There are 4 ways to turn a row about zero (a turn may also mirror it). The second row of each pair is the first, turned, with some noise. The first 28 pairs use one turn. New pairs use 2 turns, one after the other, and a turn may come again.
In the rows, 128 means zero.
Some pairs, each with its turns in order after it:
[173 124 112  89 128 131]
[141 136 164 111 133  84]  J581

[ 81 125 123 133  65  92]
[126 126 139 113 105  47]  J142

[131 122 137 138 195 138]
[117 138 115 128 174  82]  J55

[138 119 139 184 167 112]
[105 120 164 155 121 176]  J581

[174  71 121 187  78 101]
[ 84  44 156 119  79 120]  J581

[136 100 183 142 148 128]
[ 79 154 133 135 121  97]  J55

[120 127 124 132 121 169]
[109 140 118 113 154 116]  J503

[136 126 101 129 144 108]
[129 141 159 139 112 129]  J503

[142 174 141 134 111  67]
[130 154 141 184 133 178]  J55

[115 117  85  99 125 181]
[171 154 121  73 112 127]  J581

[ 85 111 121 133  94 111]
[109 122  81 125  95 129]  J581

[127  85 165 133 127 101]
[ 90 141 110 152  98 109]  J55

[121  86 130  79 209 128]
[182 170 160 162 177 167]  J503

[162 132 106 117  56 102]
[ 81  68 135 155  99 115]  J503

[132  76 108 110 130 124]
[140 124  89 119  95 101]  J55

[121 114 151 145 154 122]
[162 148 110 128 123 127]  J503

[147 132  98 108 126  64]
[ 72 149 144 126 124  86]  J581

[121 126 175 124 178 113]
[129 147 153 115 187 146]  J142

[115 170 130 116 166 128]
[ 89 154 142 109 134 157]  J142

[135 129  71 134 110 134]
[160 115 101 100 128 159]  J55

[109 128 124 172 131 132]
[155 133 151 102 107 130]  J142

[137 105 209 112 206 155]
[229 144 105 120 188 134]  J503

[168 166 126 163 171 143]
[123 121 163 135 114 198]  J142

[165 180 132 127 129 120]
[137  92 161  91 116 114]  J503

[111 125 125  87 112 150]
[151 103 153 119 102 108]  J55

[121 158 136 196  95  98]
[140 109 197 115  91 106]  J142

[151 135 123 145  47 145]
[127  61 122 138  85  96]  J142

[ 86 178 106 130 131 110]
[ 97 163  91 116 161 146]  J581

New pairs, each followed by its turns in order:
[ 64 120  93 160  98 126]
[124 146  62  88 150 144]  J503 J581

[176 155 112  86 131 143]
[154 134 133 121 194 129]  J503 J142

[143 139 180 114 202 171]
[141  81 178 137 143 200]  J581 J142

[133  89 105 190 136 168]
[191  75 124 143 121 101]  J55 J55

[174 146 133 140 123 113]
[167 108 140 103 137 129]  J142 J142

[ 67  79 114 113  95 134]
[ 84 188 128  82 123 119]  J503 J503

[139 111 134 170  90 155]
[ 72 153 115 116 108 121]  J503 J581

[144 143 169 116  91  85]
[123 132  93  90  76 123]  J503 J55

[119 170  59 134 119 153]
[141 118  76 159 159 175]  J55 J142

[132 134 134 103 134  63]
[161  67 113 126 129 127]  J503 J142

[140 107 129 133 127 115]
[121 151 118 127 138 133]  J142 J55

[ 98  66 144 137 203 122]
[100  93  80  73 119  73]  J581 J503

[169 149  85 122 131 154]
[113 100 129  72 115 156]  J142 J55

[157 157 134 179 133 124]
[148 144 126 167  86 143]  J503 J55

[ 75 138 124 131 131  79]
[128 107 140 118  82 180]  J55 J581

[125 115 141 113 174 120]
[142 153 147 127 164 150]  J142 J581

[138  92 128  92 173 140]
[117  84 132 146 175 111]  J581 J581

[106 121 120 131 154 114]
[ 95 124 139 127 128 141]  J142 J142

[101 127 143 103  80 115]
[135 134 139 158  92 168]  J142 J503

[135 111 125  57  61 123]
[150 131 120 132  59 199]  J503 J581

[124 136 108 117 171  83]
[117  64 134 118 141 137]  J503 J142

[134 133 138 131 135 114]
[122 125 124 135 127 143]  J581 J581

[136 110 136  75 164 109]
[137 132 179 167 111 118]  J55 J142

[141 120 127 133 130 135]
[136 120 127 137 126 122]  J581 J581

[118 123 135 172 146 157]
[141  90 127 151 135  93]  J55 J55

[ 95 142 175 130 130 101]
[133 162 127 182 134 115]  J142 J581

[113 151 167 158 138  73]
[ 82  81 134 153 148  98]  J503 J503

[128 100 162  47  97  85]
[123 111 145 147  27 132]  J581 J503

[125 103 103 137 108 116]
[137 126 150 107 105 109]  J503 J142

[132  97 127 107 110  47]
[135  49 120 104 108 158]  J503 J581

[118  99 123 161  96 145]
[ 89 129 117 141 153 156]  J55 J503

[123 114 147 138 126 134]
[149 117 124 132 118 128]  J581 J142

[131 160 149 116 104 180]
[150 149  73 116 134 105]  J142 J142

[120  59 111 141 138 150]
[ 94  73  96 139 141 108]  J581 J503

[106 149 124 121 120 138]
[154 125 121 122 144 126]  J581 J55

[ 92 150 127 124 131 125]
[128 151 101 137 141 109]  J142 J581

[172 120 149 123  65 142]
[109 111  56 141 108 120]  J503 J55

[144 156  47 132 125 119]
[112 103 157 100 110 200]  J142 J55

[ 91 136 114 143 102 153]
[161 122 134 141  82 136]  J142 J55

[209  88 127 119 102 113]
[178 130 174 122 133 195]  J55 J55

[ 96 135 115 155 161 129]
[160 130 113 105 155 153]  J581 J581

[130 115  78 120  50 124]
[178  86 124  71 120  93]  J55 J581

[156 126 206 131  67 125]
[ 86 138  67 157 104  71]  J142 J55

[125 145 140 111 124  91]
[149 138 113 113 107 150]  J142 J503

[209  92 124 149 116 121]
[188 113 170 127 150 173]  J55 J55

